There are 5 ways to turn a row about zero (a turn may also mirror it). The second row of each pair is the first, turned, with some noise.
In the rows, zero is written as 100.
Some pairs, each with its turn after it:
[155,101,92,92]
[125,95,53,74]  (1)

[101,86,96,95]
[101,110,99,107]  (4)

[109,114,117,99]
[88,88,86,88]  (4)

[100,120,96,96]
[94,118,98,94]  (1)

[101,94,95,121]
[99,88,112,84]  (1)

[114,109,104,99]
[101,114,98,91]  (0)

[102,76,74,103]
[123,91,91,79]  (3)

[85,94,124,95]
[125,94,94,116]  (0)

[127,92,109,100]
[104,84,71,94]  (1)

[107,100,97,89]
[103,104,113,92]  (0)

[101,100,101,99]
[103,103,99,100]  (0)

[100,108,97,61]
[110,122,85,123]  (1)

[127,148,83,96]
[102,80,79,150]  (3)

[98,72,76,91]
[103,127,90,76]  (2)

[76,75,103,89]
[83,126,111,113]  (4)

[84,117,98,110]
[90,87,119,99]  (2)

[97,91,118,84]
[97,113,120,94]  (3)

[109,114,116,117]
[98,95,104,128]  (2)

[99,112,98,105]
[89,96,105,106]  (2)

[95,110,122,97]
[82,108,113,107]  (3)

[122,104,77,99]
[77,111,78,101]  (2)

[109,78,77,83]
[88,96,133,100]  (0)

[106,104,52,46]
[165,130,89,126]  (3)

[48,100,96,155]
[74,71,158,130]  (4)

[99,114,93,151]
[107,58,123,117]  (4)

New pairs. What belongs after each?
[104,84,85,118]
[114,81,114,82]  (1)

[98,102,97,85]
[106,97,109,89]  (0)

[85,60,101,77]
[134,117,96,68]  (2)

[155,111,142,52]
[145,157,127,70]  (0)

[138,103,98,117]
[81,113,81,134]  (2)

[93,106,83,101]
[88,84,99,93]  (0)

[70,108,103,83]
[93,132,95,101]  (3)

[62,120,57,86]
[71,83,115,54]  (2)

[142,45,92,100]
[119,159,65,104]  (2)

[155,100,94,98]
[133,89,59,104]  (4)

[50,54,99,117]
[106,71,156,132]  (1)

[111,107,104,103]
[92,99,93,111]  (2)

[118,115,88,111]
[104,108,95,75]  (1)

[97,81,116,124]
[84,92,99,133]  (4)

[128,45,139,83]
[83,131,44,143]  (4)

[136,97,108,91]
[103,103,66,119]  (2)

[90,83,86,107]
[110,102,92,78]  (3)

[74,81,114,88]
[88,93,116,131]  (1)

[111,102,94,104]
[94,106,94,105]  (2)

[94,119,83,145]
[64,93,61,99]  (0)

[127,90,103,118]
[99,125,89,124]  (2)

[93,105,95,97]
[101,107,94,102]  (3)

[116,104,91,102]
[88,104,91,105]  (2)

[104,155,45,84]
[127,104,50,155]  (3)

[112,82,89,78]
[115,125,88,103]  (4)

[65,120,103,101]
[116,70,75,95]  (0)

[101,93,105,139]
[97,71,110,130]  (4)

[84,87,142,45]
[159,69,85,82]  (2)

[101,94,104,100]
[96,98,108,92]  (3)

[112,96,107,123]
[89,116,90,112]  (0)

[92,100,96,116]
[91,96,116,92]  (1)

[118,84,122,122]
[92,83,81,128]  (4)

[111,106,133,122]
[67,79,87,89]  (1)

[99,45,103,127]
[113,42,121,106]  (1)

[133,130,84,133]
[92,52,80,121]  (3)

[104,83,148,99]
[135,129,96,132]  (0)

[111,106,134,104]
[80,82,73,101]  (4)

[77,115,102,110]
[82,111,120,101]  (1)

[155,74,155,119]
[80,51,166,93]  (3)

[89,108,155,138]
[38,78,104,93]  (1)

[83,93,93,55]
[121,82,85,63]  (2)

[92,67,96,81]
[106,86,132,119]  (0)

[119,92,140,103]
[77,72,74,107]  (1)

[101,99,88,82]
[112,117,101,91]  (4)

[45,107,128,52]
[145,52,117,59]  (2)

[105,102,126,121]
[104,120,76,115]  (0)

[45,71,100,95]
[115,50,111,135]  (0)

[101,99,109,155]
[73,114,61,128]  (0)

[87,103,155,95]
[149,115,82,120]  (0)

[96,101,116,103]
[112,105,94,108]  (0)

[105,103,126,98]
[85,97,123,105]  (3)

[114,111,101,106]
[99,86,101,111]  (3)

[101,104,139,129]
[56,85,115,88]  (3)

[131,106,131,101]
[85,77,131,116]  (3)

[122,132,102,88]
[85,77,79,117]  (2)

[101,89,108,52]
[132,97,137,91]  (0)

[138,90,72,114]
[74,134,74,110]  (2)

[122,86,103,97]
[112,84,83,97]  (1)

[85,98,153,107]
[46,90,87,109]  (4)

[120,98,118,83]
[97,103,70,98]  (4)

[55,77,109,111]
[85,129,92,60]  (3)

[95,116,101,96]
[90,114,103,101]  (1)

[98,114,103,84]
[99,82,90,95]  (2)

[107,155,79,107]
[93,89,66,144]  (3)

[47,123,144,96]
[32,96,121,77]  (4)

[103,102,109,109]
[102,101,106,113]  (2)

[79,116,80,113]
[103,94,132,94]  (4)

[45,102,129,87]
[144,59,84,120]  (0)

[52,96,68,64]
[126,136,136,137]  (1)

